The rows of a group lie close to one hidden flat surface of 9 dimensions, which passes through zero. Surfaces can cross.
(in the rows, 128 means zero)
Some rows, each with its group after it:
[166 121 110  79 134  95  93 157 136 161 139 100 113]
(0)
[130 137 142 124 107 115 104 103 137 122  78 126  84]
(3)
[130  96 176  94 164 176  56 144  88 107 104 153 156]
(0)
[ 98 155 145 149 126 129 129  68 109 118 138 175 149]
(2)
[168 158 108 147 138  82 150 108 124 153 143  77 161]
(0)
[128 155 114 164 120 117 122  84 123 142 121 138 173]
(0)
[133 122 112 179 103 113 156 148 207 180  86 177 118]
(1)
[ 91 132 183 148 102 130 143  81 117 115 132  62 120]
(1)
[171  95 160 154 159  98 176 200 153 152 120  88 101]
(1)
[106 149 146 156 170 121 116 108  92  77 113 164 125]
(1)
[122 122 153 175 167  56 126 165  92 129 164  67 125]
(3)
[130 130 140  96 108 103 122 109 159 138 107  88  93]
(1)
[132 139 155 105 134 163 133 105 133 115  97 129 105]
(3)
[144 139 127  99 148 130 144 107 123 128 170 152 151]
(1)
[110 103 136 102  95  91 149  93 126  97 174  70 137]
(3)
[ 99 140 118 180 144 154 157 145 183 140 142 105 159]
(2)
[117 142 131 113 151 130 141 122 173 141 117 131 130]
(1)
[151 138 174 163 152  84 152 125 153 162 116  91 118]
(3)
[150 138 124  74 138 140 120 117 119 203 135 118 180]
(2)
[ 99 142 137  99 158 169 130 118 116 123 160  67 171]
(3)
[ 54 114 121 156 106 183 136 143 126  96 118 145 127]
(3)
[129 169  88 115 151 144  76 159 159 205 112 160 121]
(3)
[ 77 173  98 149 125 140 122  88 122 136 145 106 167]
(0)
[ 70 116 109  89 115 162 105 179 122 148 130 165  82]
(2)
[121 145  57 104  75 141 152 105 166 144 138 143 132]
(0)
[177  96 149 111 120 142 159 139 103 143 104 167 134]
(2)
[139  89 114 136 107 148 105 188 145 135  71 128 107]
(0)
[131 140  87 107 136  88  81 166 130 168 152 136 103]
(2)
[160 128 106  62 127  63  72 162 115 178 138 115  78]
(2)
[143 116 156 166 168 118 136 163  88 132 120 112 141]
(2)
[172 122 110 121 143 133 127 151 121 145 132 131 157]
(3)
[ 80 124 144 159 130 155 179 142 137 104 128 112 106]
(0)
[169 110 114 109 117  97  86 163  95 130 113  76 107]
(1)
[171 106 116 121  82 118 106 120 130 114  64 109 119]
(1)
[ 81 110 128 145 148 200 104 202  96  86  78 111 100]
(3)
[162 116 127 136 116 122 204 134 166 140 139 124 124]
(0)
[183 132 138  91 165 103 133 111  70  97 175 109 144]
(0)
[107 131 100 127 106 125  93 134 148  99 105  95 104]
(2)
[ 78 130 168 152  81 157 201  75 168 149 177 146 126]
(1)
[ 97 150 144 126 127 157 149  69 134 119 137 114 161]
(0)
[135 147 122 149 124  76  97 113 110 146 140 146 123]
(1)
[133 130 108 126 113  71 125 135 154  99 165 176  52]
(2)
[ 99 139 120 143 109  93 127 117 151 146 147 160 105]
(3)
[150 133 123 154 119  81  93 112 130  63  94  47 101]
(2)

New rows, each followed by its group:
[126 124 116 136 144 149 160 140 152  84 168 124 129]
(2)
[140 138 144 134 106  92  83  73 115 118  91 147 124]
(0)
[137 127 140 132 136 118 172  87 120 123 185 108 196]
(3)
[117 141 102 130 124 135 112 124 131 142 130 125 147]
(0)
[135 125 103  90  39 140  94  52 112 103 103 147 127]
(1)
[132 118 111 135 102  86 116 102 102  98 151 162 128]
(3)
[ 97 149 108  99 142 102 118 119 138 164 199  81 169]
(3)
[117 142 161 156 145 146  94  91 136 160  96 124 197]
(0)
[117 126 178 120 148 124 120 109  51 116 125 137 121]
(2)
[185 113  79 149 108 101 127 173 137 156 103 139 128]
(0)
[ 83 126 169 114  90 162 116  74  73 144  75 199 125]
(2)
[ 82 156 151 210 121 102 103  94  69 126 161 144 141]
(1)
[178  92 112  90 101 139 131 150 120  80 106 122 101]
(2)
[123 128 122 110 142 110 108 136  94 109 158 111 126]
(3)
[110 118 153 127 111 187 127  89  98 102  70  91 168]
(2)
[186 112 138 110 124 185 164 123 144 119  79 138 141]
(3)
[167  99  99 130  77 119 138  99 129 113 117 138 175]
(3)
[114 147 138 107 151 134 100 117 109 150 127  60 164]
(2)
[134 111 124 137  99 149 168 116 113  76 117 162 110]
(0)
[180 131  99 153  92  72 117 110 192  97  97  79 105]
(2)
[ 97 143 130 154 115 118 133 111 145 135 114 106 119]
(0)
[123 177 148 125 191 148 101 137 137 182 114 100 129]
(3)
[132 128 127 123 115 126 162 131 175 180 156 123 135]
(1)
[160 111 162 133 150 116 139 183 134 122  83 112  53]
(3)
[103 130 150  91 145 131 120 131 126 117 146  89 104]
(0)
[118 133 118 126 157 150 140 142 158 124 107 156 137]
(1)
[140 122 112 154 132 150 139 136 142  87 121  96 153]
(2)
[209 108 157  68 114  90  83  95 157 169  94 137 137]
(0)
[117 114 112 138 111  92 124 146 157 167 136  37 164]
(3)
[ 75 140 123 200 111 123 156 144 173 158 111 147 110]
(0)
[150 103 137 119  94 143 103 117  99  96  50  99 123]
(2)
[ 86 125 133 146  93  68 156  94 161 136 178 126 127]
(3)
[137 125 136 167 149 115 158 142 124  98 161 161 118]
(2)
[184  72 164 184 133  90 188 157  98  87 128 101 147]
(3)
[108 167 101 100 177 155 108 114 134 152 158 123 193]
(1)
[118 135 150 110 159 143 147 134 128 174 150 103 159]
(2)
[178 131 179 147 137 176 170 116 168 141  41 127 118]
(3)
[136 140 109 100 140  80 111 152 128 147 174 144  86]
(0)
[ 92 129  87 147 109 184 111 132 112 118 132 187 159]
(1)
[114 113 148 174 123 174 179 100 132 110 122 100 208]
(3)
[173 121 122  45 153 136 129 173 143 149 147  97  92]
(3)
[112 156 138 162 151  72 136 106  63  80 165 123  96]
(0)
[114 115  76 131  98 122 103 128 116 130 146 108 188]
(3)
[ 88 134 128 148 118 150 136 111 123 135 133 196 131]
(2)
[142 130 132 135 116 102 142 130 140 181 170 100 138]
(1)
[205 139 102 140 140 112 115 109  98 140 133 189 180]
(3)
[135 133 132  91 155 134 108 116 113 136 174 161 151]
(0)
[ 95 124 169 150 149 119 106 133 150 157 139 214 113]
(0)
[142 122 146 105 126 102  91 135  84 161  89 115 118]
(2)
[175 135  92  68 134 178 115 121 142 161 123 107 190]
(3)
[139 131 144  88 121 136 141  76 100 108 148 171 134]
(2)
[111 162 103 150 131  76  52 115 109 112 126  97 117]
(2)
[103 164 116 109 158 129 108  89 103 116 176 175 150]
(1)
[ 83 126 147 171 157 100  99 174  87  77 126 100  69]
(2)
[156 146 136 100 122 134 115  59 105 137 124 119 185]
(2)
[117 115 123 136 141 138 163 169 152 153 163 132 137]
(3)
[126  97 152 126 119 146 171 123 123  91 132  91 141]
(3)
[125 147  88  88 122 131  99 115 185 161  87 130 139]
(1)
[116 146 173  28 145 131 114  53 105  91 177  94 122]
(0)
[165 122  99 142 138 101 143 166  88 103 147 134 110]
(0)
[116 153 181 143 184  98 129 149 118 134 141 121  65]
(3)
[113 119 147 118  65 108  97  90  87  99 129  88  84]
(1)
[106 132 118  95 163 166 155 158 198 150 111 114 136]
(1)
[131 119 110 181 124  93  95 156 107 135 103 117 141]
(3)
[ 74 109 121 118 100 140  66 166 144 126  95 188  61]
(0)
[ 91 125 154  44 121 152 102 104 160 133 157 174  95]
(0)
[ 83 135 197 194 136 102 180  93 112  77 118 104  85]
(0)
[ 65 150 127 181 130 141 123 113 138 142 134 180 141]
(0)
[102 140 144 163 107 129  91 113 114  97  52 168  66]
(3)
